The rows come from 5 hidden closed curves, with some noise, and rows from the same curve form a group. Each curve winds through 6 dimensions. The rows are also pushed far along 4 directions, which tell nothing about the answers.
Some rows, each with its group after it:
-34	22	13	47	6	17	-66	-23	4	22	-17	-10	-5	37	19	-1	41	-11	29	32	7
K_27
27	-6	30	-55	-15	-58	44	30	14	-54	17	3	12	-22	1	17	-6	4	-35	30	-2
K_111
-8	1	12	-41	16	27	13	37	-9	17	-24	7	33	-42	-16	46	-5	-36	5	13	40
K_111
31	6	31	-49	22	-38	37	21	-3	-35	-1	11	-39	-31	48	32	-22	41	-39	36	-32
K_178
28	7	-3	-28	-11	-11	-6	30	-8	-33	19	7	-7	15	-19	-17	-9	17	-90	12	-46
K_27
-1	-26	-29	77	-19	13	-12	-25	-11	-12	26	71	45	46	-52	-28	-6	6	-54	-39	-26
K_261
-4	-46	-38	-33	-4	30	24	-13	-19	50	9	20	57	-35	-49	24	4	-11	9	-58	-34
K_27
-7	8	28	-79	49	22	33	11	-15	43	-26	-49	-21	-68	35	67	1	-15	51	32	1
K_474
8	5	4	-47	0	15	6	26	-16	11	5	-22	-2	-14	-24	9	-11	-17	-38	12	-12
K_27
0	-1	29	10	73	54	67	10	-11	20	52	-8	-25	-67	8	-26	-57	-37	-49	-12	-37
K_178
-2	-29	-15	33	-25	-16	7	-10	0	-3	11	69	36	14	-39	9	-1	18	-30	-29	-39
K_474
25	-25	-26	-44	-2	-11	32	5	1	-27	-7	11	41	-11	-17	16	11	14	11	-15	-6
K_474
5	29	11	-1	6	-19	-2	33	18	-9	-3	-2	-46	-19	42	-12	-15	18	-24	-1	-8
K_111
9	-21	-24	-71	-52	-42	8	23	6	4	-10	7	40	-18	-31	38	21	12	-1	-27	-14
K_261
-6	44	43	-1	-2	-62	-15	1	27	-39	-19	-23	-38	21	63	35	36	23	14	59	9
K_474
11	25	10	-67	-9	-29	14	19	3	-5	-12	-57	-35	-11	16	28	10	13	7	21	-12
K_261
-16	13	15	37	-19	-15	-35	-41	5	-4	2	-32	-17	53	10	-13	25	-5	36	31	23
K_474
20	2	-2	-28	-14	-40	3	53	19	-43	2	57	34	-21	6	16	6	19	-78	-8	-20
K_27
-15	-14	-35	51	-22	9	-34	6	11	16	-18	62	33	12	-19	-15	7	11	12	-48	6
K_178
-14	33	27	54	12	22	-32	-3	-5	3	-8	-26	-57	39	8	-38	-19	-10	13	44	25
K_474
16	-9	-6	21	5	-20	13	-6	10	-35	16	37	5	7	13	-11	1	30	-32	-10	-35
K_27
0	51	34	48	18	-25	-39	14	19	-41	12	9	-58	34	55	-24	11	28	-72	47	-48
K_27
-19	23	31	-39	31	36	28	-18	-17	50	10	-99	-26	-36	15	29	-6	-62	41	17	42
K_261
-14	-31	-40	47	-16	48	-46	-17	-29	58	-10	49	-2	27	-48	-31	-19	20	-3	-39	-41
K_474
9	-11	47	4	45	41	39	20	-28	6	36	20	-25	-40	-10	-22	-76	-31	-68	31	-5
K_178
-10	-11	-18	-3	-47	-59	-42	-27	33	-26	-23	15	78	23	29	40	82	4	54	-5	57
K_261
27	-32	19	-47	55	30	79	19	-25	3	30	26	1	-74	-8	11	-57	-5	-55	-4	-44
K_178
21	-24	-40	-81	-7	10	26	31	-21	-5	-45	23	58	-14	-59	66	16	18	9	-11	-13
K_111
5	-24	22	-65	33	21	53	1	-29	23	2	-8	17	-47	-23	55	-12	-17	-1	26	-28
K_474
-8	4	-4	-19	31	46	18	32	-15	42	-6	10	-1	-52	-8	21	-27	-20	-25	-27	-9
K_111
-38	-11	3	65	-16	21	-19	-35	0	64	35	2	-8	-4	-7	-34	-20	-35	8	-45	9
K_27
-6	-20	-23	74	-77	-60	-83	-41	17	-17	6	70	19	76	8	-30	32	48	-18	-22	-9
K_178
-24	21	1	35	13	29	-20	2	7	50	-1	-26	-53	-20	31	-33	-25	-13	30	-24	18
K_474
-36	20	30	40	18	21	-9	-50	4	44	20	-82	-48	3	35	-27	-2	-46	71	15	44
K_474
29	-31	-5	-65	-34	-57	30	-9	1	-49	14	17	71	7	-27	51	38	12	-34	10	-19
K_178
11	-40	-29	14	-39	-17	8	-29	-1	-12	37	29	49	22	-44	-26	4	4	-26	-41	-21
K_474
-6	-28	-49	22	-37	5	-14	-9	0	34	-7	29	21	3	-30	-19	-9	12	26	-71	8
K_27
9	-20	-29	-3	-14	27	9	6	-25	19	4	17	1	15	-69	-14	-26	10	-27	-27	-43
K_261
54	27	29	-54	20	-42	34	30	-6	-83	16	-18	-57	11	32	-1	-18	47	-89	61	-55
K_178
-9	-53	-5	-23	-4	23	3	-31	-21	35	-10	21	66	-21	-28	31	8	-26	56	0	38
K_178
-44	-19	11	32	-28	7	-37	-64	-5	65	8	-27	22	13	-2	10	24	-43	74	-5	48
K_178
48	-2	-15	-19	-18	-41	15	39	1	-83	-4	57	2	35	-27	-5	-7	62	-83	17	-58
K_111
-27	10	10	5	34	35	23	-32	-5	46	3	-58	-15	-18	6	15	10	-35	62	-3	2
K_178
18	-45	-34	-38	12	31	56	21	-22	4	-16	52	55	-32	-67	28	-21	7	-2	-37	-23
K_27
30	-15	-16	-74	-18	-45	26	-15	1	-56	-12	-10	65	18	-12	65	58	18	8	18	-1
K_261
-24	1	35	50	44	60	20	6	-10	44	46	1	-24	-47	1	-45	-63	-59	-37	-9	11
K_261
-3	15	28	20	21	28	3	25	-10	0	10	-1	-31	-3	-14	-30	-39	-21	-33	30	4
K_261
-9	-41	-18	60	20	47	30	-24	-15	29	30	51	21	-11	-46	-35	-39	-12	-8	-49	-33
K_474
40	17	14	-71	18	-48	29	9	7	-70	-4	-27	-8	2	41	40	33	38	-27	51	-31
K_111
-10	10	-11	103	-36	-33	-67	-9	30	-29	16	65	-5	56	24	-60	11	29	-48	-21	-9
K_178
-11	19	-8	31	-21	-39	-44	2	29	-18	-32	23	-4	25	42	5	37	31	30	0	17
K_111
-24	16	26	33	2	22	-27	-34	-9	36	32	-55	-41	15	12	-36	-11	-35	0	17	8
K_27
23	-15	12	-35	4	-33	39	51	15	-36	9	55	12	-41	-5	8	-18	23	-57	2	-46
K_261
1	-54	-21	-33	0	13	39	10	-5	16	-5	55	82	-50	-45	31	-2	-17	20	-37	9
K_111
-39	17	21	3	-6	18	-22	13	4	52	-26	-27	-7	-22	6	19	-1	-43	60	8	68
K_111
-11	-22	-38	78	-39	6	-28	-21	4	29	20	50	-3	25	-26	-57	-27	16	-15	-73	-15
K_27
-23	-4	-14	55	-10	52	-33	-22	-27	61	19	-1	-20	27	-45	-37	-28	-19	-19	-29	-19
K_111
36	-25	-13	-41	-28	-23	8	5	-13	-49	19	26	48	25	-44	6	9	15	-70	12	-27
K_111
-33	-5	30	-23	25	18	22	7	5	57	-17	-25	-6	-63	14	30	-4	-36	80	10	25
K_261
11	24	15	-1	57	32	45	32	-8	-6	-6	-1	-49	-29	9	3	-40	9	-27	9	-32
K_261

New rows. What belongs after each?
-4	-5	24	51	-14	-17	-7	-8	11	-10	48	20	-20	8	8	-57	-29	-9	-49	0	-8
K_111
8	-1	12	24	0	11	-4	26	-5	-22	17	33	-4	11	-28	-37	-32	-6	-60	16	-8
K_261
34	10	-13	-56	-23	-49	-25	32	3	-52	-39	24	-5	26	15	35	30	67	-33	32	-36
K_474
-4	-18	-36	-9	-66	-59	-43	-33	23	-7	-26	-3	33	40	5	12	63	33	74	-19	19
K_111
2	6	-30	12	-66	-47	-67	-30	10	-17	-15	-10	5	76	-3	-8	52	38	12	-2	-2
K_111
-20	15	43	64	6	3	-24	-37	-3	20	47	-22	-55	16	33	-47	-25	-22	-28	23	-1
K_178
-22	-33	-33	3	-30	29	-35	-1	-9	59	-36	33	44	-11	-32	11	2	-13	63	-38	49
K_178
-6	-14	10	-34	-37	-31	-3	0	8	3	12	-8	37	-6	-16	19	19	-24	0	6	19
K_261
-3	-13	-62	47	-24	21	-49	-38	-4	6	-15	18	42	54	-18	-21	32	13	24	-51	19
K_261
-20	-34	-28	-43	-7	23	19	20	-3	46	-49	31	74	-48	-46	63	17	-21	81	-37	37
K_261
-13	-27	-1	-20	-36	-7	-6	10	-4	17	-8	22	54	-3	-55	22	7	-25	16	-1	23
K_261
-53	-5	-1	44	-12	21	-56	-57	5	70	-7	-24	31	6	23	15	44	-43	85	-16	56
K_111
10	-24	-22	-23	-3	13	-9	20	-10	-11	-12	52	62	3	-44	22	21	6	-33	-1	-29
K_27
42	22	32	-33	7	-51	22	3	4	-80	29	-21	-35	25	34	-2	3	33	-80	57	-45
K_178
4	-28	-37	-31	-24	19	-6	-4	-16	25	-11	-5	30	5	-47	-1	5	0	24	-27	-5
K_261
15	-3	20	-13	37	37	71	30	-15	18	38	-16	-45	-63	-8	-37	-90	-28	-45	-23	1
K_27
-31	6	5	17	13	66	-25	-13	-25	76	9	-45	-27	-6	-24	-25	-22	-46	18	-4	9
K_27
-10	-30	-32	-13	-5	33	16	-5	-9	57	0	2	23	-40	-25	-2	-19	-19	36	-61	11
K_27
20	29	34	8	29	-37	30	27	23	-61	10	13	-37	-16	58	-8	-15	23	-45	29	-7
K_27
-11	7	-3	-10	8	1	-1	6	0	6	-43	5	10	-1	-1	46	22	7	49	11	14
K_111
-13	9	11	2	0	25	-16	7	-10	18	-19	-21	-11	13	-22	-2	-6	-21	31	27	29
K_261
-29	10	24	27	45	47	6	-45	-16	55	14	-51	-37	-11	22	3	-3	-31	41	11	-5
K_111
-41	-16	-4	58	1	32	-26	-37	3	42	-7	13	46	4	-7	4	20	-41	66	-19	56
K_261
-11	24	-7	59	-40	-26	-51	-1	25	-17	-4	-3	-22	48	15	-46	8	8	8	-7	37
K_474
26	-4	-4	16	-23	-19	13	27	-2	-53	18	46	5	32	-45	-27	-27	20	-82	0	-28
K_474
-1	-33	-3	-62	-34	-9	10	18	-14	33	3	23	57	-36	-45	47	-1	-21	-23	-18	0
K_474
5	-24	-12	-42	-25	-33	-4	-12	2	-35	-34	26	88	21	-24	71	64	7	36	23	24
K_111
16	-13	-33	-73	-25	-10	17	-5	-9	-12	-18	-24	71	2	-29	61	42	-9	15	-18	30
K_261
-17	14	28	55	25	11	-5	-6	12	2	29	7	-14	-13	37	-32	-16	-26	-22	3	17
K_261
12	-2	16	10	-21	-30	-12	-2	1	-9	37	16	-29	3	24	-29	-26	15	-71	0	-24
K_178
9	38	13	-42	-24	-79	-9	0	33	-41	-14	-45	-22	10	64	40	54	32	13	25	-1
K_261
12	16	23	2	11	-7	33	46	11	-22	27	13	-27	-33	9	-26	-48	-11	-69	-4	-1
K_474
15	47	19	6	7	-32	-3	7	12	-27	18	-41	-86	17	48	-24	-10	33	-47	21	-47
K_261
10	1	7	-31	23	28	52	47	-7	-5	30	0	19	-44	-41	-4	-37	-39	-68	-15	-14
K_178
-16	16	9	7	-4	-6	-52	-9	6	-7	-23	-4	20	33	14	24	56	-1	20	41	6
K_27
21	30	-6	17	-4	-24	4	35	17	-36	10	7	-54	7	22	-43	-29	35	-56	-16	-27
K_474
0	6	12	-20	46	35	48	43	-12	18	-11	23	-13	-54	-12	32	-37	-5	-25	-8	-26
K_111
7	-15	17	-3	12	-6	45	23	6	-20	25	39	26	-38	-11	3	-26	-16	-45	-9	-3
K_474
36	-28	7	-42	13	-7	54	28	-16	-54	8	56	46	-14	-43	27	-18	10	-67	23	-31
K_178
-1	-1	-13	34	-32	-23	-39	-53	2	-18	17	-18	9	65	3	-20	39	13	4	6	-6
K_261
-12	38	42	-23	43	22	2	36	3	6	-24	-37	-28	-38	42	21	-10	-33	18	49	55
K_111
-31	-33	-4	29	-51	-8	-35	-33	0	46	17	14	36	17	-41	-13	14	-25	32	-20	9
K_261
7	19	23	-57	46	47	47	31	-26	24	-6	-58	-46	-41	-15	14	-42	-26	4	29	-3
K_261
17	38	16	-49	-9	-31	-10	25	7	-23	-2	-57	-51	2	38	-4	2	11	-24	32	4
K_111
-18	-3	-20	-5	-13	-1	-46	6	10	10	-41	22	44	9	4	34	52	5	40	0	16
K_27
24	-32	-4	-22	-3	0	34	-12	-23	-14	34	17	21	3	-41	-1	-16	5	-54	-3	-47
K_178
-9	-27	-37	-13	-48	14	-46	-13	-15	50	-12	2	29	14	-42	-6	11	-6	23	-34	13
K_474
2	-28	-37	-7	-39	6	-14	-1	-10	31	9	16	14	7	-47	-23	-9	8	-10	-46	-28
K_261
-8	-7	-21	29	-16	20	-62	-20	-4	1	-19	3	24	49	-11	-26	30	-2	32	12	29
K_27
4	-6	3	-11	-10	-28	12	-21	15	-21	13	-22	21	1	16	1	23	-8	23	1	22
K_474
-7	-9	6	72	-33	-19	-27	-3	13	-7	37	44	-12	26	-11	-69	-30	2	-47	-18	-9
K_111
-17	-10	-18	8	-17	40	-32	-6	-24	67	-9	-7	-18	4	-33	-13	-21	-8	13	-21	-7
K_474
-32	-8	13	52	30	51	-1	-29	-15	47	-5	2	-5	-1	-18	-1	-13	-29	49	6	11
K_111
3	-24	-16	-23	-5	29	25	17	-10	21	29	8	42	-32	-48	-11	-22	-37	-40	-39	-4
K_178
15	39	21	6	1	-20	-13	-10	4	-36	30	-51	-46	31	41	-29	2	1	-55	30	-2
K_261
10	-45	-22	-91	-5	-4	51	-18	-14	7	-12	-14	88	-31	-43	79	39	-17	52	-12	6
K_261
-8	-22	-16	24	15	60	-6	17	-31	56	-2	51	-17	-17	-44	-19	-53	5	-34	-29	-47
K_474
24	8	18	6	27	-18	32	33	6	-55	5	52	-8	-6	6	8	-18	30	-70	21	-45
K_111
8	-70	-29	-24	2	28	31	-21	-25	31	11	53	71	-35	-47	17	-14	-6	7	-43	-17
K_178
20	8	23	-63	55	52	71	48	-31	9	6	-33	-34	-52	-32	12	-61	-25	-37	24	-22
K_261
17	12	-1	-39	25	-1	31	16	3	-26	-25	-27	-13	-11	16	19	4	13	33	20	7
K_474
-7	-14	-12	34	-13	18	-14	4	-13	7	3	49	22	24	-53	-9	-10	0	-37	-12	-26
K_27
-21	-1	-4	47	25	37	-3	-26	-5	37	-12	-4	-20	-1	8	-13	-9	-8	60	-12	13
K_27
-31	31	37	-14	32	9	4	11	9	37	-8	-31	-21	-45	38	44	12	-31	20	20	4
K_27
8	-11	-29	-17	-17	5	-32	-13	-9	2	-29	-10	10	28	-8	0	22	19	42	3	14
K_178
16	3	8	-17	22	29	43	6	-22	3	48	-23	-13	-21	-20	-16	-44	-27	-77	-12	-25
K_261
-45	19	34	66	17	14	-28	-39	15	38	-1	-35	-26	-1	53	-16	7	-40	79	16	69
K_27
-30	-4	-18	26	-34	6	-57	-19	8	54	-10	-20	-10	14	4	-29	16	-8	62	-23	23
K_261
28	5	-1	-26	-11	-32	12	-5	1	-38	21	-20	-20	20	7	-12	4	26	-38	12	-36
K_474
-11	34	27	-10	-24	-48	-44	7	28	-17	0	-32	-9	9	55	11	39	-8	-5	32	37
K_27
-27	-27	-34	40	-19	14	-20	-47	1	51	11	11	37	3	-11	-4	21	-13	42	-63	3
K_261
-6	30	18	-46	-4	-19	6	8	6	20	-8	-69	-48	-16	26	22	7	-1	26	15	-1
K_261
-10	-24	-24	-21	11	40	23	-20	-14	45	7	-18	49	-36	-17	22	4	-37	31	-47	26
K_261
-23	2	24	-53	23	21	23	27	3	44	-29	-24	20	-74	17	54	-3	-49	62	8	70
K_178
31	-16	-11	6	-19	-53	13	21	24	-63	18	65	13	4	8	-22	-3	47	-59	-15	-41
K_111
-14	20	-16	38	-10	-25	-48	-44	28	-14	-9	-34	-3	47	49	-11	65	16	60	2	10
K_178
-14	-11	42	39	60	70	23	-6	-23	44	44	2	-36	-49	11	-47	-72	-48	-28	10	7
K_178
